The same things were measured in two ways. Each way mixes the same 11 hidden numbers, adds some noise and spreads widely along 7 directions of its own, which tell nothing about the thing.
In the rows, zero is written as 128.
Some things both ways: the first way, then the second way.
[156 157  70 154  74 136 119 125 139  90 108 166 160 122 147 143 199 166
 225]
[111 130 154 112 116 152  97 160 164 160 152 127 128 152  92 142 132 124
 169  98 129 105 184 162 110 227  82 114 151]

[164 161 163 132  77 132 122 154 111  96  73 135 117 154 104 130 101 124
 145]
[127 130 120 157 182  61 108 100 130 109 110 157 150 158 132 104 167 113
  71  96 104 174 134 120  89  83 150 107  87]

[ 85 104 112 131 165  96 121  85 150 117  99 124 133 176 156 109 123 109
 131]
[121 129 183 155 116 114 102 131 184  82 168 145 121 149  95 125  88 120
 141 118 120 103 146 158 135 196 109 144 139]

[106 184 127 154  65 144 118 146 135 104 116  72 162 129 120  95 174 105
  90]
[ 94 151 117 134 153  85 125 139 121  95 167 131 147 109 125 139  67 114
 137 106 114 131 119 121 133 106 114 141 120]

[186 130 152 165  64 166 137  97 126 152 107 174 146  82 133 146 128 112
 106]
[142 116 119 123 140 156 121 147 131 175 112 153 132 175 114 118 182 128
 134 118 152 145 163 147  80 142 120 124 136]

[ 99 107 136 153 109  95 100  89 212 120 124 142 135 115 188  77 180 140
  47]
[169 134 144 108  93 190 138  98 140 136 143 161  73 101 115 126 108 133
 138 158 125 132 164 124 162 168 135 117 123]

[108 149 128 131 107  92 117 174 162 123 129 107 142 125 115  71 173 168
 175]
[ 88 147 141 122 126 116  84 136 146 123 161 124 143 121 111 132  98 130
 151  80 107 120 156 145 145 174 105 109 111]

[111 118  81 160 136 114 120  63  80 132 188  98 152 141  89 158 181 120
 134]
[109 161 114  82 126 158  99 136 103 158 151 139 143  94  95 107  96 151
 140 165 152  68 106 125 178  89 154 142 111]

[ 79  90 145 132 163  71 140  95 127 139  86 141 115  79 121 118 123  99
 133]
[ 72 133 133  99 133 109  51 152 171 169 147  99 152 144 113 119 117  83
 185  93  93 145 179 162 144 143 159 139 136]

[108 177 134 117 109 140 114 174 186 118 159 140 156 115 127 123 145 154
 186]
[146 127 112 153 164 141 169 118 105 136 109 138 117 159 146 134 176 139
 121 126 167 161 140 114 102 117 108 122 123]

[106 104  96 126 145 114 184 118 131 166 118 116 179  80 165  86 186 116
 127]
[121  93 145 132 160 106 154 147 119 137 146 158 105 156 133 168 149 134
 127 103 164 130 135 115  61 164  41 121 116]

[ 82 194 120  77 133 111  73 225 161  71 131 132 145 172  98 129  73 162
 114]
[117 120 114 107 131 158  93 134 133 175 154 127 117 122  73 125 120  91
 147 135  95 130 177 114 121 158 142 142 137]

[ 99 199 135 106 118 142 113 170 161 114 111 128 150 118 116 155 121  98
 156]
[127 132 125 176 160  92 144 133 145  99 119 105 141 159 154 143 137 107
 132 117 131 160 120 132  88 141 113 136 144]

[151 120 106 162 123 143 149  86 111 146 205 124 149  83 124 155 143 188
 141]
[165 138 134 126 114 146 138 156 121 147 112 151 155 200 144 108 193 133
 130 127 165 169 124 146  94  97 135 120 177]

[129 139  84 122 126 115 142 158 154 143 210 124 192 128 122 131 137 177
  89]
[173 111 130 156 159  79 134 134 113 128  99 147 151 210  97 125 165 118
 107 130 164 187 126 102  56  67 154 133 152]

[ 37 168 114 148 139  48 123  99 128 113  60  98 133 109 116 122 163  62
 100]
[ 90 151 112  89  98 156  81 173 121 140 156 102 155 104 120 121  78 108
 199 103 105 136 140 187 140 132 127 145 182]

[110  94 122 126 138  95 109 134 135 140 100 143 134 151 129 103 150 111
  59]
[113 120 129 132 112 128  67 113 131 114 127 108 172  83 119 130  71 134
 156 132 114 126 131 156 148 112 166 153 135]

[100 131 111 133 161  64 162 140 127 139 155 101 168 157 146 141 133 107
 112]
[137 134 119 109 127 122 111 144 155 143 147 130 110 136  67 129  80  98
 154 125 109 129 153 126 124 143 154 125 115]

[165 169 124 143 110 150 168 122  82 101  73 118 114 163 163 156 114 107
 175]
[110 152 150  98 100 129 106 133 155  99 175 146 131  72 113 133  58 135
 134 114  99  64 117 156 174 169 102 111 115]

[ 90 155 114 103 164  73  85  70 118  88 132 128  84 131 113 164 111 109
  68]
[140 121 118 125 140 161 165 108  83 103 144 158 110  75 159 107 163 132
  76 161 106  96  82 127 136 114  85 135 145]

[142 149 140  97 158 113 186 118  84 129  78 164 116 129 129 161  81  92
 168]
[ 97  90 102  76 183 135 112 151 107 197 124 160 119 115 108 121 171 123
 135 107 136  95 166 159  95 123  94 130  94]

[184 145 150 170  43 129 103 134 159 168 106 184 156 102 107 147 159  97
 116]
[143 122 130 117  73 195  91 124 161 140 127  94 118  97 101 123  85 133
 180 143 114 104 136 163 176 172 166 131 127]

[131  89 123 138 145 140 155 178 186 146  93 141 146 184 220  96 145 113
 171]
[131 121 105 110 155 148 136 152 139 167 124 136  84 138 109 137 126 106
 173 141 136 153 177 141  79 174 114 136 117]

[136 113 185 122 181  90 176 142 107 178 169 130 125 113 110 184  84 111
 148]
[177 151 100 135 104 182 150  93 117 129  99 154 138 104 159 111 152 170
  87 145 140 126  91 118 143  96 154  89  86]

[ 97 146 163  93 149  98 124 160 173 145 163 147 153 106 103 143  74 126
  81]
[143 144 121 114 142 146  90 117 142 191 120 154 123 167  63 113 165 124
 111 131 131 134 182 107 102 148 161 102 100]

[157 136  64  89 130 124 116 128 154 135 160 126 146 177 163  59 204 194
 177]
[106 126 122  97 173 141 120 131  83 165 133 165 134  99 101 141 151 165
 111 114 163  76 155 146  98 150  59 112 114]

[140  98 183 171 132 153 193  96 138 126 114 162 117 122 164 181 111  92
 132]
[146 124 104 131 173  97 162 110 114  99  91 160 130 114 205 100 141 128
 127 162 150 173 104 146 140  20 179 158  96]

[ 88 130 182 109 189  55 135 158 145 175 154  73 156 172 107 136  89 123
  70]
[149 141 117 106  65 183 107 152 162 123 141 160 147 103 146  97  97 125
 146 143  99 122 104 175 134 127 160 135 134]

[ 63 157 164 132 145 141 141  92  98 112 118  88 139 101  91 154 111  84
 104]
[117 145 113  97 136 158 112 158 142 191 138 149 133 163 113 117 148 117
 158 129 151 132 159 132 122 119 146 134 118]

[180  89 101 163 115  96 199 126  85 164  64 210 151  71 132 183 152  94
 231]
[127 115 168 123 102 120  87  72 153 102 133 102  76  89 133 143  90 135
 131 140 107 129 109 113 163 163 139  97  79]

[148 119 136 117 100 150 116 189 149 170 135 138 162 108 110 106 107 119
 109]
[109  67 151 154 124 117 104 164 186 133 151  75 120 170  92 154 101  85
 201 103 112 126 147 142 119 195 118 163 145]

[ 97 129 137 131 148  89  99  50  96 101 103  84  50 153 129 141 162  58
  32]
[167 111 107 143 115 148 159 109  99  88  96 102 140  84 165 116 134 139
 120 140 115 129  74 155 150  92 139 126 148]

Other things, the second way, with their names:
<259>: [198  76 113 120 125 168 208 133 116 152 108 159 123 124 167 131 199 140
  95 155 146  96  87 102 129 109 105 116 118]
<346>: [116 106 140 145 168  65 124 129 144 103 123 122 167 131 142 124 123 124
 137 117 134 110 117 143 151  94 142 151 108]
<39>: [181 115 119 153 119 146 165 159 139 133  98 104 157 169 152 112 200 115
 120 161 129 118  80 128  99 141 129 130 178]
<318>: [102 160 113 115 150 122 100 144 115 132 138 164 180  97 137 109 144 147
  98 124 118  91 124 155  97 142  94 116 122]
<191>: [138 109 117 124 117 161 109 146 133 169 115 163 196 143 124 124 164 161
 127  79 147 107 154 163 121 124 123 111 109]
<30>: [124 108 139 138 100 142 119 117 145 114 141  95 116 113 153 156  95 109
 174 109 110 166 138 134 151 148 126 135 144]
<8>: [166 104 141 135 125 128 161 142 131 109 122 156 138 152 129 125 151 144
 116  97 144 113 116 163 113 132  95 110 139]
<215>: [130  84 120 167 171 122 162 111  89 112 130 142 110 149 166 117 203 122
  85 135 128 154  88  91  89 100  90 143 119]
<301>: [ 96 144 108 155 172 124 122 124 116 111 138 116 138  89 132 125 126 137
 119 144 114  94 119 123 112 172  92 140 106]
<44>: [130  92 151 144 138 126 130 161 135 129 134 146 143 180 128 134 167 128
 144 105 154 134 137 163  72 158  78 143 167]
<28>: [128  73 161 154 122 121 116 117 166 110 132  85  98 133 136 139 111 109
 178 140 119 134 127 126 154 168 137 158 121]
<120>: [153 162 145 113 118  95 116 108  88 105 129 138 149 141 121 109 116 163
 112 145 161 152  86  86 166  43 171 108 121]
<387>: [132  83 152 121  93 173 131 145 154 153 151 122 150 134 140 145 122 128
 182 125 150  99 140 139 196 129 132 165 148]
<195>: [166  78 153 142 127 122 169 125 118 102 115 122 126 112 166 146 174 136
 105 143 127  97  82 123 109 164  71 120 151]
<134>: [170 146  95 110 114 173 172 129  77 129 116 158 153 102 159 116 161 164
  89 134 147 111  76 129 127  80 107 100 137]
<327>: [142 157 115 170 156 119 137  97  99  86 123 144 163 123 136 101 145 144
  70 146 133 125  89 119 132  75 142 136 132]
<177>: [155 142 125 116 129 132 149 103 122 105 117 173 113  93 183 105 144 152
  93 165 134 124  82 123 138  93 136 111  81]
<33>: [196 108 115 143 124 157 184 101 125 121  85 113  88 114 169 132 181 127
  87 193 135 119  57  96 105 129 131 108 121]
<205>: [184 111 116 150  99 145 150  94 129 125 108 106 136 128 144 154 121 115
 124 127 122 181 123  89 147  87 172 114 134]
<231>: [116 107 181 172  88 152  95 109 202  86 173 116  92 135 106 149  62 111
 168 118 110 124 148 147 152 216 118 151 127]
<35>: [136 114 120 122 105 151 109 116 132 159 127 140 162 133 165 123 148 119
 130 140 130 163 121 109 150  58 181 148 128]
<155>: [156 137 115 128 145 159 147 136 116 146 110 170 151 131 119 107 192 168
  90 124 146  84 131 142 102 166  91  94 105]
<60>: [131 110 154 105 105 172  77 133 137 179 134 154  98 177 100 107 191 122
 133 124 125 155 164 140  82 175 118 111 140]
<381>: [129 182 126 134 149 105 115  84  87 101 125 169 143 115 147 113 125 163
  80 150 155 157 105  98 126  61 146 110 100]
<190>: [119 131 146 113 132 104 119 114 107 110 145 155 136  94 142 143  96 160
 116 137 151 111 100 111 134 103 106 122  99]
<194>: [133 112 125 124  77 173 109 158 146 144 141  72 169 120  94 153  85 125
 189  93 121  99 134 156 169 163 128 131 171]
<334>: [128  62 155 105 102 151 153 138 161 125 161 121  57 101 170 147 112  97
 180 139  98 124 120 127 157 184  93 146 112]
<312>: [117 165 107 109 145 136 113  89  83 124 128 113 117  54 129 135 102 144
 112 156 118 117 116 104 143 122 124 108 112]
<344>: [138 125 114 142 123 165 105 110 129 166 103  97 116 158 103 141 158 129
 134 111 139 160 150 122 100 151 136  97 124]

Some of these things the first way, each followed by its name:
[ 96 151 140 126 110 117 143 207 160 104  22 166 143 105 155 105 117 101
 183]
<30>
[159 121  96 163  65 126 115 130 101 118  85 129 124 126 146 109 174 103
 146]
<194>
[ 68 109  94 174 161 148 198 114  46  59 122  90 101 121 120 174 114 101
 144]
<120>
[178 112 117 166  89 132  95  70 108 133 172 153 116 142 115 169 129 139
 113]
<327>
[192  62 130 146 126 180 156  97 101 138 201 130  97 134 150 130 133 170
 129]
<346>
[108 113 125 142 111  93 112 153 130 123 134 150 179  79  77 135 146 167
 127]
<35>
[184 141 135 124  82 180  73 128 167 158 231 121 120  69  96 174 125 144
  30]
<39>
[144 165 109 144 109 154 126 108  57  71 111  64  91 185 134 136 162 122
 141]
<134>
[163 133 123  68 177 166 152 163 136 140 188 149  88  72 151 164  76 154
  80]
<195>
[115 124 121 114 140 148 130 129 141 132  95 118 133 137 150  89 112 125
 113]
<44>
[ 77 155  77 123 151  92 179 170 128 111 120 120 189 115 114 144 174 123
 175]
<190>
[202  98 121 134 141 159 134  77  91 178 161 147 116  90 139 217 136  87
  93]
<33>
[143 139 105 137  61 152  51 165 167 109 140 141 129 158 104 125 200 122
 139]
<301>
[129  93 168 117 165 109 189 174  91 112  62 152  99 159 143 134  65 109
 197]
<191>
